There are 3 ways to turn a row about zero (a turn may also mirror it). The second row of each pair is the first, turned, with some noise. The first 21 pairs use one turn. New pairs use 2 turns, one after the other, and a turn may come again.
Known pairs, each followed by its turns in order:
[ 57 -39  18  10  -9   6]
[-31   3  34 -58 -23 -13]  tup

[ 33  50  59 -35 -33  12]
[-21  11 -72  -3  -1  58]  gopes

[-3 51 34  8 45 12]
[ -5 -52  43  28  34   6]  rofo

[ -1  60 -63 -28  65 -12]
[-46 -51 -45 -19  84 -15]  rofo

[ 10  53  58  60   3 -32]
[-12  24  30  39  42 -74]  tup

[-22   8 -65 -66 -42  -1]
[ 51 -73 -14  35 -27  16]  gopes

[ 10  62 -44  18 -14  19]
[-51 -49  13  27 -23  36]  gopes

[ 31 -38  22  40   1   7]
[  2  12  40   6 -42 -38]  rofo

[-51  20  21 -43 -29  57]
[ 74 -14  -6 -25  16  55]  rofo

[ 44   3  51 -30  -9  59]
[-40 -10  19 -54  57  32]  tup

[ 47  17 -10 -54  16  43]
[  1 -19 -31 -58 -37  34]  gopes

[-38 -21  55  35 -61 -22]
[  6  52 -35  60  21 -43]  gopes

[ -1  -2 -53 -24 -11  33]
[ 26   7 -43 -23  -1  40]  tup

[-26 -13 -33  36   0 -64]
[22  8 60 41 17 -9]  gopes

[-55 -46  16   5  20 -60]
[ -5 -14  26  57 -69   3]  tup

[ 65   7  26  28  61 -33]
[-57 -42  19  32 -12 -56]  rofo

[ 17 -60  40   2  63 -37]
[  6   6  -3  73 -15 -71]  rofo

[-21  38 -20 -62 -61 -20]
[ 39 -39 -46  58   2  45]  gopes

[ 30 -50 -57 -48   1 -44]
[-32  24 -86   5 -17 -22]  rofo

[ 34 -29 -63 -58 -51 -44]
[  8 -48 -82 -45 -54 -11]  tup

[-21  46   9 -66  27  54]
[ 23 -31   5  12  73  62]  tup

New pairs, each followed by its turns in order:
[-24  -1  49 -30 -65 -56]
[-93 -22 -33  12 -37 -21]  rofo gopes

[ 15 -15  40  47 -55  62]
[-19 -72 -39   4  68  10]  tup gopes

[ 10  45 -33 -64 -49  -7]
[ 34 -49  67 -16 -49 -20]  tup gopes

[ 66 -37 -58  30 -23 -15]
[-21 -38 -79  46   0   8]  rofo tup

[-30  21 -40  21  40 -49]
[ 33 -19  31  56 -11 -43]  gopes rofo

[-53 -10  62  17 -19  18]
[-24  16  46 -30  52 -40]  rofo tup

[-24  62 -50  55  21  59]
[-69 -89  16 -25  22  -9]  tup rofo

[-39 -65 -65 -13  50 -36]
[ -5 -47  75  21  28  65]  rofo gopes

[  0 -44 -40 -36  54  58]
[-12   8 -68 -52 -61   8]  tup gopes

[  1  46  52 -47 -51  16]
[ -6   3 -36 -84  21 -33]  gopes rofo

[-60 -54  17  12 -22 -50]
[ 31  25  -5  17  79 -49]  rofo tup

[ 51 -23  51  67  12 -55]
[ 40  45 -26  37  77  18]  tup gopes

[  1   0  18  28 -63  22]
[ -2  19 -73  -3 -14  14]  rofo gopes

[-36   6 -53 -58 -38  27]
[-12 -57  23  -9 -76 -21]  tup gopes

[-58   6 -23  53 -47   7]
[  7 -88   5  35  16  33]  rofo rofo

[-37   7  59 -27  31 -13]
[-26  39   2 -17  13 -62]  tup gopes

[-62   7 -55  -9  20  64]
[-36 -33  -1   7 -99  13]  gopes tup

[ 28 -19  14  56  -3  64]
[ 51  54 -44  12  17  34]  rofo gopes

[ 57 -66 -67  44  -7 -39]
[-11 -37 -90  80   3 -21]  rofo tup

[ 56  13 -18  57 -15 -64]
[-27  -4 -25  94  13  25]  rofo tup

[-61  -2   8   6  10 -58]
[-67 -19  32 -31  34  17]  rofo gopes

[-52  43 -53  35 -49  14]
[ -2  42  48  38   2 -81]  gopes gopes

[-51   6 -31 -54 -46  28]
[-31  49 -23 -28 -43 -52]  gopes rofo

[ 52  63 -66 -67  33 -31]
[ 41  25 -17  26 -90  87]  rofo tup

[-40 -38  27  25  65  20]
[-76  14  21  56 -13 -30]  rofo rofo

[ 52  14 -27 -21  -4 -24]
[  1  15 -42  20 -27  31]  rofo tup

[ 46 -58 -61  17  24 -30]
[  7 -23  40  38 -62  55]  gopes rofo

[ -4 -23 -66  -7  18  52]
[-67 -27 -17  -8 -49  -1]  gopes tup

[ 4 56 39 48 63 17]
[-40 -25  83  25 -39   0]  rofo tup

[-23  37 -10  13 -45 -65]
[ 16  72  43  -5   3 -23]  gopes tup

[ 52   9  54 -41 -12  33]
[ -2 -82 -19  11 -45  17]  gopes gopes

[ 40 -47  37   2 -21  -3]
[-44  27 -40  10   6 -37]  rofo tup

[ 38  58  64  28 -62  22]
[ 47  71 -55  45  15  31]  gopes tup

[-36 -57  27  59 -46 -17]
[-38 -52  49  15   0  65]  rofo rofo

[ 16 -29  59  36  47 -64]
[-22  52  81  22  32   0]  rofo rofo

